The rows of each matrix lie in a flat space through zero, up to rounding. After each matrix: how many dimensions does the smallest such space have?
In the rows, 128 means zero.

[[122 110  82 153 150 142 156 119 161  82 157  88 172 138 169 115  98]
 [110  61 146 135 127 120 154 116 139 144 169 150 127 110  89 132 147]
 [ 82 146 154  80 153 116 123 114 140 172 143 140  67 116 124 162 164]
 [153 135  80  97 121 144 106 134 142 114 110 124 196 121 119 107  90]
 [150 127 153 121  46 138 141 152  86 160  86 167 155 141 100 157 134]
 [142 120 116 144 138 106 121 130 156 114 137 118 136 135 118  99 106]
 [156 154 123 106 141 121  74 126 128  95  95 123 125 130 123 110  99]
 [119 116 114 134 152 130 126 128 138 135 144 122 142 115 122 112 130]
 [161 139 140 142  86 156 128 138  63 125  92 148 137 122 131 132 141]
 [ 82 144 172 114 160 114  95 135 125 161 115 131  81 133 118 159 151]
 [157 169 143 110  86 137  95 144  92 115  64 137 134 150 132 147 109]
 [ 88 150 140 124 167 118 123 122 148 131 137 106  86 140 156 148 137]
 [172 127  67 196 155 136 125 142 137  81 134  86 192 128 152  52  88]
 [138 110 116 121 141 135 130 115 122 133 150 140 128  95 113 106 142]
 [169  89 124 119 100 118 123 122 131 118 132 156 152 113  79 101 113]
 [115 132 162 107 157  99 110 112 132 159 147 148  52 106 101 124 163]
 [ 98 147 164  90 134 106  99 130 141 151 109 137  88 142 113 163 133]]
	8

[[ 89 145 106 157 151 118 103 136 149 118 114 144 129 139 151 149 162]
 [145 128 121 124 141 135 148 119 152 131 151 134 132 131 112 130 101]
 [106 121 152 109  88 132 181 125  77 157 158 106 115 116 169 101 110]
 [157 124 109 116 131 157 130 146 140  90 130 119 137 105 102 130 104]
 [151 141  88 131  98 150 135 131 143 121 117 110 121 131 143 114  86]
 [118 135 132 157 150 115 115 115 136 133 125 129 138 144 125 122 140]
 [103 148 181 130 135 115  83 126 116 127 124 160 152  94 142  92 110]
 [136 119 125 146 131 115 126 114 132 149 123 106 116 143 136 101 145]
 [149 152  77 140 143 136 116 132 116 130 117 135 105 159 122 148 145]
 [118 131 157  90 121 133 127 149 130 143 119 135 106  96 166 101 107]
 [114 151 158 130 117 125 124 123 117 119  56 109 145 127 126 136 124]
 [144 134 106 119 110 129 160 106 135 135 109 120 119 128 117 146 133]
 [129 132 115 137 121 138 152 116 105 106 145 119 146  98 113 128 133]
 [139 131 116 105 131 144  94 143 159  96 127 128  98 190 119  84 117]
 [151 112 169 102 143 125 142 136 122 166 126 117 113 119 130 111 108]
 [149 130 101 130 114 122  92 101 148 101 136 146 128  84 111  82 151]
 [162 101 110 104  86 140 110 145 145 107 124 133 133 117 108 151 110]]
	12

[[215 188 148 156 113 108 154 152 142 191 134 102 100 140 100  83 174]
 [188 210 122 178  64  83 156 162 125 128 180  95 104 119 145  38 130]
 [148 122 150 122 160 149 127 137 157 169 109 133 136 142 113 135 148]
 [156 178 122 151 100 100 151 145 133 128 165 108 124 127 157  78 114]
 [113  64 160 100 191 188  97 125 159 170  68 158 149 139  81 183 166]
 [108  83 149 100 188 169 111 126 164 150  98 151 155 146 126 170 126]
 [154 156 127 151  97 111 127 147 124 114 150 117 107 126 128  93 129]
 [152 162 137 145 125 126 147 150 156 155 146 118 147 129 148  83 126]
 [142 125 157 133 159 164 124 156 180 173 115 137 161 134 124 107 145]
 [191 128 169 128 170 150 114 155 173 182 107 132 107 164  93 135 164]
 [134 180 109 165  68  98 150 146 115 107 171 108 135 101 156  55 115]
 [102  95 133 108 158 151 117 118 137 132 108 143 145 132 126 160 125]
 [100 104 136 124 149 155 107 147 161 107 135 145 155 133 154 125  99]
 [140 119 142 127 139 146 126 129 134 164 101 132 133 125  94 134 165]
 [100 145 113 157  81 126 128 148 124  93 156 126 154  94 151  69 112]
 [ 83  38 135  78 183 170  93  83 107 135  55 160 125 134  69 236 160]
 [174 130 148 114 166 126 129 126 145 164 115 125  99 165 112 160 142]]
	5

[[147 145  83 169  97 148 121 122 105 173 120 179 199 141  79 103 120]
 [145 141 158 101 122 103  99 160 122 157 165 113 128 127  90 137 127]
 [ 83 158  32 123  50 135 167 117 128 212 112 187 141 161 126 158 169]
 [169 101 123 243 137  84  80 158  94 126  67 140 133 107  94 124 142]
 [ 97 122  50 137 167 148 197  61 126 208 126 192 154 151  89  44 116]
 [148 103 135  84 148 137 142  75 189  67 115 115 148  98 149 163 123]
 [121  99 167  80 197 142 157  84 163  72 142  95 101 111 160 106 103]
 [122 160 117 158  61  75  84 212  83 208 134 134 100 147  93 166 170]
 [105 122 128  94 126 189 163  83 135 115 146 147 152 139 139 106  95]
 [173 157 212 126 208  67  72 208 115  69 166  27  78 114 156  95 128]
 [120 165 112  67 126 115 142 134 146 166 169 119 130 142 124 127 141]
 [179 113 187 140 192 115  95 134 147  27 119  69 128  93 159 121 111]
 [199 128 141 133 154 148 101 100 152  78 130 128 221 102  96 110  95]
 [141 127 161 107 151  98 111 147 139 114 142  93 102 116 131 140 134]
 [ 79  90 126  94  89 149 160  93 139 156 124 159  96 131 123 171 128]
 [103 137 158 124  44 163 106 166 106  95 127 121 110 140 171 193 131]
 [120 127 169 142 116 123 103 170  95 128 141 111  95 134 128 131 123]]
	7

[[144 138 128 114 126 110  73 160 176 162 126 120 203 161 156  93 143]
 [138 185 152 175 107  90 131 149 201 158 166 111 191 106 166 100 125]
 [128 152 129 130 130 142 156 136 138 118 137 132 132 126 144  98 166]
 [114 175 130 134 132 151 162 105  92 127 131 147 131 140 105 130 140]
 [126 107 130 132 140 124 126 115 124 112 130 130  95 112 122 178 114]
 [110  90 142 151 124  93  99 126 129 141 137 109 113  97 124 159  85]
 [ 73 131 156 162 126  99 102 126  98 164 149 112 150 110 118 118 116]
 [160 149 136 105 115 126 126 135 138 116 114 133 136 139 132 126 135]
 [176 201 138  92 124 129  98 138 162 138 114 149 205 182 137 132 155]
 [162 158 118 127 112 141 164 116 138 118 121 138 124 134 119 132 110]
 [126 166 137 131 130 137 149 114 114 121 133 141 129 130 118 143 139]
 [120 111 132 147 130 109 112 133 149 138 141 116 132 111 139 139 114]
 [203 191 132 131  95 113 150 136 205 124 129 132 166 132 149 133 105]
 [161 106 126 140 112  97 110 139 182 134 130 111 132 110 145 148  82]
 [156 166 144 105 122 124 118 132 137 119 118 139 149 145 129 142 143]
 [ 93 100  98 130 178 159 118 126 132 132 143 139 133 148 142 133 173]
 [143 125 166 140 114  85 116 135 155 110 139 114 105  82 143 173 109]]
	7

[[163  40  71 145 128 144 124 166 150 139 131  79 149 108 123 129 101]
 [ 40 117 127 121 147  98 147 168  88 122 162 172 117 122  93  67 149]
 [ 71 127  65 147 150 110 159 154  72 136 110 171 140  92 142 101 123]
 [145 121 147  37 167 138 132 120 124  88 120  99 180 110  99 117 129]
 [128 147 150 167 170 191 106 164 164  94 115 134 165 113 130  42 174]
 [144  98 110 138 191 117 128 133 120 143 116 174 146 116 149  95 121]
 [124 147 159 132 106 128  87  81  99 131 159 156  45 138 129 163 144]
 [166 168 154 120 164 133  81 114 158  89  96 158 157 154 125 118 180]
 [150  88  72 124 164 120  99 158  94  92 135 127 160 116 147 123 100]
 [139 122 136  88  94 143 131  89  92  97 118  83 162 144 134 130 117]
 [131 162 110 120 115 116 159  96 135 118  76 118 136 162  96 132 158]
 [ 79 172 171  99 134 174 156 158 127  83 118 109  96 123 119 126 219]
 [149 117 140 180 165 146  45 157 160 162 136  96 155 117 131 154 171]
 [108 122  92 110 113 116 138 154 116 144 162 123 117  64 123 157  56]
 [123  93 142  99 130 149 129 125 147 134  96 119 131 123 102 132 208]
 [129  67 101 117  42  95 163 118 123 130 132 126 154 157 132 114  70]
 [101 149 123 129 174 121 144 180 100 117 158 219 171  56 208  70  41]]
	13

[[128 147 142  94 120 101 134  97 105 105 142  97 149 120 170 114 121]
 [147 122 159 112 132 121 135 133 124 111  81 151 172 136 123 141 163]
 [142 159  88 188 127 153 153 140 118 111 138  76  92 138 111 104 137]
 [ 94 112 188 103 106 105 157 153 145 126 129 147 118  97 156 155 127]
 [120 132 127 106 126 124 116 127 136 131 121 157 117 144  92 113 139]
 [101 121 153 105 124 163 142 168 170 116 147 132 105 130 153 152 120]
 [134 135 153 157 116 142 146 116 126 116 171 114 125 146 126  82 136]
 [ 97 133 140 153 127 168 116 171 104 148 154  91 103 132 123  83 124]
 [105 124 118 145 136 170 126 104 129 148 151 151 117 124 108 129 152]
 [105 111 111 126 131 116 116 148 148 152 142 164  96  68 149 188 156]
 [142  81 138 129 121 147 171 154 151 142  89 202 107 106 140 169 129]
 [ 97 151  76 147 157 132 114  91 151 164 202 126 103 101 144 121 149]
 [149 172  92 118 117 105 125 103 117  96 107 103 140 127 121 152 175]
 [120 136 138  97 144 130 146 132 124  68 106 101 127 127 125 142 103]
 [170 123 111 156  92 153 126 123 108 149 140 144 121 125 114 115 116]
 [114 141 104 155 113 152  82  83 129 188 169 121 152 142 115 134 139]
 [121 163 137 127 139 120 136 124 152 156 129 149 175 103 116 139 189]]
	14

[[131  98 130 130 129 145  65 101 123 129 114 139  85  93 152 160 137]
 [ 98 166 102 108 101 112 132 146 113  96 138 139 161 139 113  71 124]
 [130 102 124 157 134 132  88  77  93 152 145 134 114  94 125 170 134]
 [130 108 157 111 131 115 122 152 174 151 135 114 125 133 172 146 101]
 [129 101 134 131 109 110  95 129 152 120 149 134 126 121 144 155 136]
 [145 112 132 115 110 118 122 148 162 121 136 126 117 134 143 148 139]
 [ 65 132  88 122  95 122  81 134 143  83 164 129 148 126 113  58 138]
 [101 146  77 152 129 148 134  89  77 134 156 116 137 117  74  88 143]
 [123 113  93 174 152 162 143  77  97 163 160  96 115 116  74 127 151]
 [129  96 152 151 120 121  83 134 163  59 102 165 118 130 127 150 169]
 [114 138 145 135 149 136 164 156 160 102 104 122 144 159 113  89 130]
 [139 139 134 114 134 126 129 116  96 165 122 130 125 112 151 147 100]
 [ 85 161 114 125 126 117 148 137 115 118 144 125 174 143 109  66 108]
 [ 93 139  94 133 121 134 126 117 116 130 159 112 143 126 103  83 128]
 [152 113 125 172 144 143 113  74  74 127 113 151 109 103  95 177 161]
 [160  71 170 146 155 148  58  88 127 150  89 147  66  83 177 218 131]
 [137 124 134 101 136 139 138 143 151 169 130 100 108 128 161 131 103]]
	7

[[ 52 164 124  96 122 125 164 141 135 136 163 140 105 124 130 113 108]
 [164 107 123 149 135 131 105 123 118 130 124 117 137 115 119 147 135]
 [124 123 124 126 126 121 121 123 124 127 134 131 128 114 135 131 130]
 [ 96 149 126 116 126 133 146 140 136 131 138 131 120 132 121 118 118]
 [122 135 126 126 127 132 131 134 134 126 124 129 129 129 122 123 127]
 [125 131 121 133 132 135 127 135 126 134 137 122 126 120 113 136 124]
 [164 105 121 146 131 127  98 120 122 123 115 122 142 109 125 142 140]
 [141 123 123 140 134 135 120 131 123 133 131 119 130 121 113 140 128]
 [135 118 124 136 134 126 122 123 115 136 144 122 124 116 126 145 127]
 [136 130 127 131 126 134 123 133 136 122 113 127 136 131 121 122 132]
 [163 124 134 138 124 137 115 131 144 113  83 127 149 146 123 113 141]
 [140 117 131 131 129 122 122 119 122 127 127 129 129 128 139 133 132]
 [105 137 128 120 129 126 142 130 124 136 149 129 116 127 128 130 119]
 [124 115 114 132 129 120 109 121 116 131 146 128 127  91 130 144 130]
 [130 119 135 121 122 113 125 113 126 121 123 139 128 130 155 122 135]
 [113 147 131 118 123 136 142 140 145 122 113 133 130 144 122 108 125]
 [108 135 130 118 127 124 140 128 127 132 141 132 119 130 135 125 122]]
	4

[[ 97 134 101 144 156 176 107 140 136 129  91 112 150 150 155 145 129]
 [134 126 142 124 138 134 125 128 126 119 122 133 140 151 126 125 116]
 [101 142 133 122 124 135 137 134 156 132 118 133 122 100 129 126 141]
 [144 124 122 126 119 112 133 124 122 131 144 131 123 110 124 127 131]
 [156 138 124 119 114 107 134 111 116 144 139 135 128 102 123 117 122]
 [176 134 135 112 107  89 141 106 110 141 153 144 126  99 113 110 117]
 [107 125 137 133 134 141 124 136 135 120 118 123 125 150 129 131 130]
 [140 128 134 124 111 106 136 120 121 134 144 131 114 116 118 120 130]
 [136 126 156 122 116 110 135 121 120 125 139 133 115 145 112 116 121]
 [129 119 132 131 144 141 120 134 125 116 121 127 141 157 131 133 120]
 [ 91 122 118 144 139 153 118 144 139 121 114 112 123 146 139 142 140]
 [112 133 133 131 135 144 123 131 133 127 112 125 132 145 132 128 125]
 [150 140 122 123 128 126 125 114 115 141 123 132 141 124 131 121 115]
 [150 151 100 110 102  99 150 116 145 157 146 145 124  21 129 120 146]
 [155 126 129 124 123 113 129 118 112 131 139 132 131 129 123 122 118]
 [145 125 126 127 117 110 131 120 116 133 142 128 121 120 122 124 127]
 [129 116 141 131 122 117 130 130 121 120 140 125 115 146 118 127 129]]
	5

[[155  98 153 124 201  88 131 123 115 123 138 106 114 150 137 111 147]
 [ 98 234 128  32 176 149 134 131 164 232 137 106  91  25 152 141 128]
 [153 128 189 155 104 167 120 106 127 108  97  12 177 173 121 164  88]
 [124  32 155 227 133 103 213 119 112 129 115 134 177 205 140 132 135]
 [201 176 104 133  18  92 178  84 227 172 184 102 139  47 116 175  59]
 [ 88 149 167 103  92 109 184 141 159 133 115  75 188 154  98 141 140]
 [131 134 120 213 178 184 169 124 128 140 142 148 115 159 176 188 127]
 [123 131 106 119  84 141 124 127 149 129 127 143 103 103 107 134 113]
 [115 164 127 112 227 159 128 149  81  89 129 138  90 167 116 129  79]
 [123 232 108 129 172 133 140 129  89 122 180 115 175 154 132 171 142]
 [138 137  97 115 184 115 142 127 129 180  33 155 139 134 130 122 122]
 [106 106  12 134 102  75 148 143 138 115 155 152 145  72  99 118 137]
 [114  91 177 177 139 188 115 103  90 175 139 145 112  95 174 151  90]
 [150  25 173 205  47 154 159 103 167 154 134  72  95 169 162 115 197]
 [137 152 121 140 116  98 176 107 116 132 130  99 174 162  70 173 103]
 [111 141 164 132 175 141 188 134 129 171 122 118 151 115 173 116  65]
 [147 128  88 135  59 140 127 113  79 142 122 137  90 197 103  65 175]]
	13

[[120 147 102 122 112 120 112 121 134 128 114 134 103 142 112 111 126]
 [147  70 187 131 174 171 155 153  93 133 176 115 187  95 157 194 169]
 [102 187  39 101  79 113  67 106 142 129  86 150  42 177  69  79 134]
 [122 131 101 107 124 150  99 130 111 133 131 135 103 143 102 140 165]
 [112 174  79 124  92  97 104 109 154 125  91 139  79 156 102  78 101]
 [120 171 113 150  97  70 140 107 175 119  87 130 110 137 135  62  54]
 [112 155  67  99 104 140  78 120 119 132 113 143  71 161  81 118 162]
 [121 153 106 130 109 107 120 117 146 125 107 133 106 140 119  98 105]
 [134  93 142 111 154 175 119 146  90 135 161 126 144 120 123 182 188]
 [128 133 129 133 125 119 132 125 135 127 123 128 128 128 131 119 116]
 [114 176  86 131  91  87 113 107 161 123  88 137  85 152 110  70  86]
 [134 115 150 135 139 130 143 133 126 128 137 123 149 116 143 138 125]
 [103 187  42 103  79 110  71 106 144 128  85 149  44 176  72  77 129]
 [142  95 177 143 156 137 161 140 120 128 152 116 176 101 160 156 126]
 [112 157  69 102 102 135  81 119 123 131 110 143  72 160  83 114 156]
 [111 194  79 140  78  62 118  98 182 119  70 138  77 156 114  41  53]
 [126 169 134 165 101  54 162 105 188 116  86 125 129 126 156  53  26]]
	2

[[150 129 122 163 130 150 127 118 115  99 104 180  93 109 127 109 114]
 [129 113 118 125 105 125 128 104 122 143 121  97 135 147 144 139 116]
 [122 118 124 115 113 119 129 116 128 147 131  92 144 146 139 141 124]
 [163 125 115 184 126 164 126 106 106  84  87 204  73 102 130 100 102]
 [130 105 113 126  93 126 128  90 117 150 116  82 137 157 153 143 108]
 [150 125 119 164 126 151 127 113 114 101 102 175  93 112 130 111 111]
 [127 128 129 126 128 127 128 129 129 129 129 126 129 128 128 129 129]
 [118 104 116 106  90 113 129  95 124 167 130  52 158 168 155 154 115]
 [115 122 128 106 117 114 129 124 133 152 140  84 152 147 135 144 131]
 [ 99 143 147  84 150 101 129 167 152 151 167  93 167 133 112 142 160]
 [104 121 131  87 116 102 129 130 140 167 153  57 171 157 136 153 139]
 [180  97  92 204  82 175 126  52  84  93  57 178  62 126 162 108  68]
 [ 93 135 144  73 137  93 129 158 152 167 171  62 181 148 120 152 157]
 [109 147 146 102 157 112 128 168 147 133 157 126 148 119 107 130 156]
 [127 144 139 130 153 130 128 155 135 112 136 162 120 107 110 117 142]
 [109 139 141 100 143 111 129 154 144 142 153 108 152 130 117 136 149]
 [114 116 124 102 108 111 129 115 131 160 139  68 157 156 142 149 127]]
	2

[[217 183  88 151 135 100  74  88  46  87  84 108 176  48 134  79 139]
 [183 159  91 132 141 114  97 100  89 106  83 123 160  89 128  84 142]
 [ 88  91 120 120 140 141 149 153 181 156 123 139 109 190  97 126 138]
 [151 132 120 222 111  92  79 162  63 124 171  68 138 107  66 140 124]
 [135 141 140 111 123 131 133 112 120 118 130 136 130 107 158 134 121]
 [100 114 141  92 131 146 157 126 168 139 125 152 114 153 147 136 126]
 [ 74  97 149  79 133 157 175 135 197 151 131 162 100 179 147 146 125]
 [ 88 100 153 162 112 126 135 168 139 148 181 108 104 159  99 169 116]
 [ 46  89 181  63 120 168 197 139 214 156 159 171  83 185 172 178 110]
 [ 87 106 156 124 118 139 151 148 156 144 161 132 105 156 130 161 117]
 [ 84  83 123 171 130 125 131 181 159 161 156 108 106 193  60 142 134]
 [108 123 139  68 136 152 162 108 171 132 108 166 118 143 170 127 127]
 [176 160 109 138 130 114 100 104  83 105 106 118 154  81 136 104 132]
 [ 48  89 190 107 107 153 179 159 185 156 193 143  81 177 148 197 103]
 [134 128  97  66 158 147 147  99 172 130  60 170 136 148 148  82 149]
 [ 79  84 126 140 134 136 146 169 178 161 142 127 104 197  82 138 135]
 [139 142 138 124 121 126 125 116 110 117 134 127 132 103 149 135 121]]
	3

[[152 129 161 101 122  95  86 125 122 120 156 156 103 124 125  87 111]
 [129 141 136 119  85  97 112  99 126 149  88 159 140  71 149  89 105]
 [161 136  74 145 117 145 145 155 153 115 109 124 151 143 136 167 131]
 [101 119 145  76 149 125 128 145 127 118 117 122 127 144 105 133 132]
 [122  85 117 149  88 107 139 125 151 130 120 111 119 141 133  93 120]
 [ 95  97 145 125 107 105 130 163 114  68 134 159 103 118 122 112 114]
 [ 86 112 145 128 139 130  57 114 129 104 151  92 133 160 142  85 143]
 [125  99 155 145 125 163 114  78  98 119 100  78 123 166 120 132 104]
 [122 126 153 127 151 114 129  98 108  78 170 131 110 114  98 145 138]
 [120 149 115 118 130  68 104 119  78 107  98 110 122 129 110 140 168]
 [156  88 109 117 120 134 151 100 170  98 117  88 150 157  95 126 158]
 [156 159 124 122 111 159  92  78 131 110  88  54 128 140  75 164  97]
 [103 140 151 127 119 103 133 123 110 122 150 128 124 126  87 117  99]
 [124  71 143 144 141 118 160 166 114 129 157 140 126  97 107 152 116]
 [125 149 136 105 133 122 142 120  98 110  95  75  87 107  76 129 151]
 [ 87  89 167 133  93 112  85 132 145 140 126 164 117 152 129 130  94]
 [111 105 131 132 120 114 143 104 138 168 158  97  99 116 151  94  56]]
	15
